The groups are shells around one centre, one inside the other: the same stretched ball of 6 dimensions in 9 sizes.
Some rows, each with its group after it:
[ 21.6 -26.1  23.6 -38.4 -44.4 -16.7 -20.7  48.7 -56.6  48.5 -19.6  13.9
 -11.5] : sodaf
[ -3.4  -6.2  49.2 -49.1 -32.3  10.4   4.1  62.7 -83.0  68.6 -21.6  31.5
 -36.3] : betaz
[  3.7 -24.1  51.4 -51.6 -27.1   4.7 -22.2  35.9 -60.4  62.9   0.8 -10.2
 -74.1] : Moni
[  8.6   3.9  20.0 -35.1  -8.8 -10.8   3.1  28.3 -49.4  22.3  27.6  23.9
 -23.1] : tezo
[ 34.3  -5.1  16.6 -26.2 -18.0 -44.4 -24.6  19.1 -19.1  12.5  31.1  12.8
 -20.2] : kigop
[ 14.6 -16.9  30.9 -29.1 -22.7   4.1 -14.1   6.4 -31.8  24.8  14.4  38.5
 -25.7] : Movi
[  9.3 -11.9  16.4 -38.2  -9.6 -10.2 -10.0  20.4 -44.9  22.3  33.3  -5.2
 -38.9] : tezo
[ 25.2 -25.2  29.3 -19.6 -32.5 -19.2 -26.9  26.6 -22.7  22.1   7.0  32.9
 -12.5] : ras
[ 15.4 -14.9  19.0 -30.6 -29.3 -23.6 -10.2  56.7 -53.4  32.6   1.4  15.2
  -7.1] : ras
[ -4.9 -24.5  47.3 -43.4 -44.7  22.8  -0.5  64.8 -83.1  69.9 -37.9  39.2
 -21.7] : Moni
[ 17.7   2.1  15.6 -54.9  -5.5 -22.5 -12.3  10.0 -50.8  33.1  38.6 -25.4
 -60.2] : kigop
[ 38.9  12.3  42.2 -40.2 -46.7 -51.7 -15.0  67.4 -55.2  61.1 -29.7  48.2
  -6.2] : Ruvoz
[ 29.2  12.0  15.1 -37.4  -7.9 -35.7 -10.7   7.4 -30.4  16.0  38.7  15.6
 -29.3] : ras
[ 25.4  -3.3  14.8 -28.5 -13.1 -36.4 -16.1  24.6 -28.8  13.0  33.8   9.4
 -21.5] : ras
[ 10.7   3.7  26.6 -24.5  -3.2 -14.6  -2.5  20.3 -30.4   9.9  40.9  32.7
 -26.9] : Movi
[ 34.0  21.2  21.3 -29.1 -18.4 -50.5  -4.9  37.9 -34.8  21.2  18.3  44.4
  -2.5] : Movi
[ 17.1 -12.4  39.3 -37.4 -41.8  -1.1  -9.5  38.4 -56.0  52.3 -23.3  50.9
 -12.4] : sodaf
[ 22.1  12.0  23.8 -23.4  -7.3 -23.9  -3.2  12.3 -23.8   7.7  36.4  48.9
 -14.1] : kigop
[  9.2  -5.9  27.1 -21.8 -25.5   4.8   4.7  30.9 -44.5  22.9   1.2  69.3
   7.7] : betaz
[ -9.1  -1.9  38.7 -33.9  -8.1  15.0   9.9  36.7 -58.5  32.2  20.5  36.3
 -35.4] : betaz
[ -7.8 -44.1  39.3 -38.1 -44.5  29.4  -9.7  57.5 -74.9  59.9 -30.3  21.4
 -23.6] : Moni
[ 29.6  -6.8  29.5 -44.6 -29.1 -32.7 -24.3  29.1 -43.5  44.0   6.1   3.5
 -38.9] : tezo
[  6.9 -14.1  44.4 -46.8 -22.1  -1.3 -15.8  31.9 -55.1  51.6   8.3   3.0
 -60.0] : tezo
[ 17.8  -0.4  16.3 -33.2 -22.1 -23.8  -2.7  42.2 -51.1  27.6  10.2  26.5
  -6.3] : Kuge
[ 18.2   4.5  35.9 -27.5 -28.2 -29.6  -3.6  62.5 -50.0  37.1  -2.8  47.4
  -5.5] : ras
[ 12.1 -30.8  31.5 -48.3 -33.9  -4.8 -24.8  36.7 -59.2  54.2  -3.9 -15.0
 -49.2] : kigop
[-10.6   7.6  36.9 -47.6   7.4  15.8   9.8  13.9 -58.9  32.1  44.2   9.2
 -67.7] : Moni
[ 21.9 -27.2  19.8  -6.3 -26.0 -19.8 -22.0  28.4 -13.7   2.3  19.1  41.4
   5.6] : Ruvoz
[ 14.0  25.3  37.3 -59.3   0.5 -20.5  -1.4  13.2 -55.5  44.3  37.7   0.0
 -73.8] : betaz
[ 11.5 -10.2  38.9 -10.5 -37.2  -7.9  -0.2  62.7 -42.7  28.5 -16.6  84.2
  21.9] : Moni
[ 24.7  18.7  33.0 -56.3 -20.9 -35.0  -6.4  38.3 -62.6  54.6   6.4  10.2
 -44.1] : sodaf
[ 20.1 -15.2  18.7 -18.6 -26.2 -21.3 -12.6  37.3 -32.3  15.6  11.4  36.9
   2.6] : Kuge
[ -2.3 -22.9  20.2 -16.7 -12.4  15.4  -0.8  20.8 -35.6   6.6  27.2  39.5
  -9.1] : Ruvoz
[  2.4 -20.2  44.9 -41.0 -28.1  10.1 -11.4  37.2 -58.2  51.3  -2.9  19.8
 -44.9] : Kuge
[ -8.8 -17.8  34.7 -39.1 -19.2  19.1   2.1  41.8 -66.8  42.4   5.9  19.1
 -36.1] : sodaf
[ 31.8 -14.7  30.5 -39.0 -38.9 -25.5 -26.4  27.3 -40.2  44.3  -7.4  21.5
 -24.0] : sodaf
[ -1.5  -5.4  40.5 -49.6 -19.4   8.8   0.2  38.6 -70.1  53.6   4.1  14.7
 -49.5] : Kuge
[ 29.9  -3.2  35.3 -21.6 -29.9 -37.4 -19.0  42.8 -27.8  27.5   5.0  45.3
  -8.7] : sodaf
[ 22.4 -37.9  21.6 -38.3 -48.1  -8.4 -27.5  36.4 -51.7  47.4 -21.0   8.8
 -14.2] : Ruvoz
[ 10.3 -17.4  14.7 -26.4  -7.6  -7.8 -12.7  11.6 -29.6   7.6  41.1   6.3
 -29.7] : Movi
[ 33.2  17.8  27.2 -46.9 -19.3 -41.7 -11.8  23.6 -43.9  38.9  16.2  19.3
 -34.1] : tezo
[ 21.9 -10.8  19.9 -45.9 -38.9 -13.5  -9.8  37.3 -62.9  49.4 -16.3  22.5
 -10.9] : ras
[ 44.1   3.3  15.0 -25.3 -25.3 -52.4 -22.9  18.3 -17.6  13.9  19.7  33.6
  -2.7] : kigop
[ 25.1 -11.5  44.1 -29.4 -29.0 -32.6 -27.1  42.8 -31.8  38.4   7.0  20.7
 -36.3] : Ruvoz
[  1.7 -24.0  31.6 -45.8 -12.8   5.4 -17.8  18.4 -50.4  38.1  27.2 -19.6
 -66.5] : Movi
[ 11.8  11.3  29.8 -41.1  -4.8 -18.0  -1.7  23.7 -46.4  28.5  34.0  15.4
 -44.4] : Kuge
[ 26.5  13.3  14.6 -33.7 -16.3 -43.6  -3.6  41.7 -44.5  22.9  20.6  23.8
  -8.4] : Movi
[  5.1  -5.9  21.4 -33.4 -22.6   9.7   7.3  28.0 -57.2  29.7   3.2  48.3
  -4.4] : betaz
[ 11.9   2.4  39.1 -35.5 -11.8  -6.7  -6.6  16.7 -38.6  30.0  24.7  33.2
 -42.0] : tezo
[ 26.7   2.8  29.9 -31.7 -16.7 -18.0 -13.9   1.1 -24.5  21.1  24.9  41.0
 -27.9] : kigop
[ 19.3 -34.2  41.0 -38.0 -56.0 -10.8 -26.1  63.4 -61.3  64.9 -39.6  22.2
 -16.8] : Ruvoz
[ 12.2   5.4  34.9 -49.3  -8.0 -16.3  -9.2  21.6 -50.3  39.8  30.1  -1.6
 -62.1] : Kuge
[ 22.3 -17.6  20.8 -28.1 -38.0 -33.8 -16.3  66.5 -51.3  36.6  -9.6  18.2
   0.7] : betaz
[  3.1   2.6  55.9 -51.7 -17.7  -9.7  -7.3  52.1 -66.9  62.6   6.9   5.3
 -69.5] : Moni

New rows. What belongs after each?
[ 18.3  -4.1  42.3 -31.7 -46.9 -14.7  -3.4  67.6 -62.4  55.6 -35.3  66.0
   6.4] : Movi
[  4.4  -7.7  28.2 -47.5 -12.0  14.0  -3.7   2.1 -52.5  35.6  22.8  13.9
 -49.6] : kigop
[ 28.1 -19.7   4.8 -15.5 -32.6 -24.4 -14.7  29.2 -27.8   8.2   6.3  42.5
  23.4] : betaz
[  2.4   1.7  32.7 -48.1 -16.3   3.4   4.1  33.0 -66.9  45.8   9.3  20.8
 -39.5] : Kuge
[ 30.4   1.3  16.1 -30.8 -19.9 -29.3 -13.2  12.4 -29.0  17.5  21.6  32.3
 -11.5] : tezo
[ 45.6  -3.6  10.7 -27.7 -42.6 -47.6 -20.0  33.7 -32.9  27.0 -10.0  44.6
  20.1] : betaz
[ 37.7 -14.4  10.8 -37.7 -40.5 -41.4 -24.9  37.5 -43.9  36.5  -7.0   9.9
  -3.4] : betaz
[ 11.7   1.1  36.1 -68.2 -17.5  -7.7 -11.4  20.6 -70.7  63.8  11.7 -20.1
 -76.7] : betaz
[ 12.5   2.9  39.0 -59.0  -5.4 -21.2 -17.3  21.3 -53.7  49.0  35.2 -30.0
 -87.6] : Moni
[ 14.5  11.7  33.5 -62.9 -12.4 -15.9  -6.1  21.2 -65.2  54.7  18.7  -7.4
 -66.7] : ras
[ 13.7  -4.8  34.7 -25.8 -16.1  -2.8  -7.9  12.6 -30.0  20.7  21.6  48.0
 -24.3] : ras
[ 19.5 -10.9  34.4 -46.8 -29.7   0.0 -15.8   8.7 -48.1  47.0  -0.2  25.0
 -39.6] : betaz
[ 12.9 -22.7  28.8 -41.8 -24.1  -7.2 -20.9  25.7 -47.4  39.6  12.3  -4.4
 -45.6] : Kuge
[ 32.8   2.0  33.3 -34.2 -32.4 -47.9 -19.8  53.3 -41.9  41.4  -1.1  24.6
 -18.3] : ras
[ -9.9 -20.8  22.4 -42.1 -16.3  26.6   4.6  27.6 -68.0  36.1  11.7  12.3
 -32.7] : betaz
[ 15.4  -7.6  13.0 -28.1  -7.3 -23.2 -11.0  22.3 -32.5   9.4  40.4   5.1
 -25.6] : Movi
[ 17.9   1.7  28.2 -40.0 -17.5  -8.8  -6.8  11.6 -43.0  31.7  17.2  31.0
 -31.3] : Kuge
[-13.1 -19.0  20.8 -38.4  -4.5  19.5   3.6  29.0 -61.3  25.6  32.0  -2.9
 -43.2] : Ruvoz
[ -9.1  -3.5  38.0 -51.4   0.4  17.3   1.3  14.7 -61.0  39.8  36.1  -4.0
 -74.7] : kigop
[ 11.5  -4.7  30.4 -52.3  -9.7  -3.2 -13.2   3.4 -48.5  38.9  30.1  -7.4
 -66.3] : ras
[ 11.7 -18.2  25.9 -55.2 -17.0 -10.6 -21.7  21.2 -56.3  46.3  21.8 -33.7
 -68.2] : betaz
[ 47.0  18.7   7.5 -33.0 -22.3 -66.2 -14.4  29.7 -30.1  18.2  19.7  26.8
   1.5] : Moni
[ 14.6  -7.9   8.7 -43.4 -13.2 -18.9  -8.8  25.0 -52.1  26.1  27.3 -10.8
 -31.6] : Movi
[ 40.4 -14.1  30.8 -36.9 -45.7 -43.9 -32.9  42.0 -38.4  47.6 -15.2  18.7
 -17.0] : betaz
[ 38.6   2.0  26.9 -12.0 -32.4 -39.6 -15.6  29.3 -15.2  13.4   4.1  75.1
  18.4] : betaz
[  5.8 -23.0  22.1 -36.4 -33.8  -5.5  -6.5  60.7 -67.4  43.8 -10.5  12.6
 -11.2] : Movi
[  0.0 -33.7  29.6 -17.4 -21.5  20.3 -10.9  18.8 -32.7  15.8  15.9  39.3
 -16.6] : betaz
[ 31.6 -25.7  31.5 -25.9 -59.7 -23.9 -23.3  59.3 -47.5  49.4 -41.4  52.9
  16.8] : kigop
[  3.4 -31.8  24.4 -32.8 -39.1  15.3  -6.2  43.0 -62.5  42.1 -18.2  33.3
  -4.1] : Movi
[ 13.6  -2.8  36.2 -44.7 -15.2 -19.7 -14.2  33.4 -49.7  41.7  20.8  -1.1
 -54.8] : Kuge
[ 35.5 -23.6  23.7 -10.9 -49.5 -31.4 -24.2  46.5 -25.1  23.5 -19.4  63.0
  28.6] : kigop
[ 40.8   7.7  10.8 -43.3 -34.7 -47.8 -13.4  34.5 -48.9  38.1  -4.3  24.0
  -0.7] : betaz
[ 26.2  -0.9   2.2 -42.4 -23.7 -31.6  -7.3  30.9 -53.5  28.3  11.7   6.3
  -7.4] : Ruvoz
[ 10.3  -5.7  35.3 -27.8 -21.3 -15.6  -6.4  49.1 -46.3  32.0   9.9  32.9
 -20.7] : Kuge
[ 16.3 -23.9  18.4 -36.8 -30.7 -17.7 -18.3  43.5 -52.2  36.6   2.5  -1.0
 -21.4] : sodaf
[ 20.2   4.3  55.7 -50.6 -32.4 -12.6 -13.5  33.6 -56.4  65.3 -11.5  34.7
 -50.6] : Ruvoz
[  9.4   2.9  45.6 -47.8 -21.1 -11.8  -6.3  44.1 -61.7  54.6   4.5  17.1
 -50.3] : Kuge
[ 10.1  13.5  29.1 -66.1 -16.1 -19.9   1.1  45.6 -82.4  62.5   7.9 -13.5
 -57.3] : Ruvoz
[ 11.4   3.3  16.2 -50.0 -12.9 -14.9  -0.6  29.3 -62.5  36.8  20.8  -0.7
 -36.0] : sodaf
[  3.2 -20.9  32.3 -23.9 -27.7   3.0  -5.1  48.3 -49.9  31.2   0.0  39.3
 -10.0] : Kuge
[  6.2 -14.6  44.5 -43.5 -23.5   3.9 -13.4  29.1 -53.4  49.1   5.7  14.8
 -52.6] : Kuge
[ 25.1  -7.2  30.6 -28.3 -17.3 -21.6 -21.2   9.3 -21.3  19.7  27.4  26.5
 -32.9] : ras
[ 40.3  16.8  20.5 -27.8 -14.9 -58.8 -16.6  25.2 -20.6  14.6  30.9  29.9
 -14.6] : betaz
[ 26.4 -27.9  41.6 -23.8 -45.0 -22.8 -31.1  47.3 -33.2  41.6 -15.3  34.4
 -15.0] : betaz
[ 27.5   3.9  35.7 -60.7 -35.9 -29.9 -15.9  42.3 -68.3  68.7 -14.3   3.8
 -44.5] : kigop
[ 22.0 -20.0  32.7 -42.4 -43.6  -4.1 -18.4  28.8 -53.6  52.8 -20.8  31.2
 -19.9] : Movi
[ 10.7 -20.0  22.5 -27.9 -24.7 -20.9 -13.0  57.1 -49.5  29.4   9.6   6.9
 -16.9] : betaz
[  4.4  -2.5  32.8 -39.9 -28.4   1.6   6.0  50.7 -69.6  47.9 -10.0  41.5
 -14.1] : sodaf
[  3.0 -25.0  33.6 -33.8 -22.5  15.2 -11.7  18.5 -45.5  33.4  10.6  22.9
 -36.0] : tezo
[ -9.2 -24.3  45.3 -39.5 -34.8  20.7  -0.1  64.4 -77.5  59.8 -21.2  29.1
 -28.6] : betaz
[ 13.7 -27.3  18.5 -25.1 -44.1  -4.9  -8.1  55.1 -56.3  35.7 -22.3  42.3
  16.9] : Movi
[ 28.9 -15.9  38.3 -49.5 -49.6 -30.3 -26.4  57.8 -62.9  69.0 -30.1   7.9
 -30.1] : Ruvoz
[  8.2 -11.1  26.1 -33.1 -13.1   6.2  -6.8   6.4 -38.2  21.8  25.9  27.8
 -32.4] : sodaf
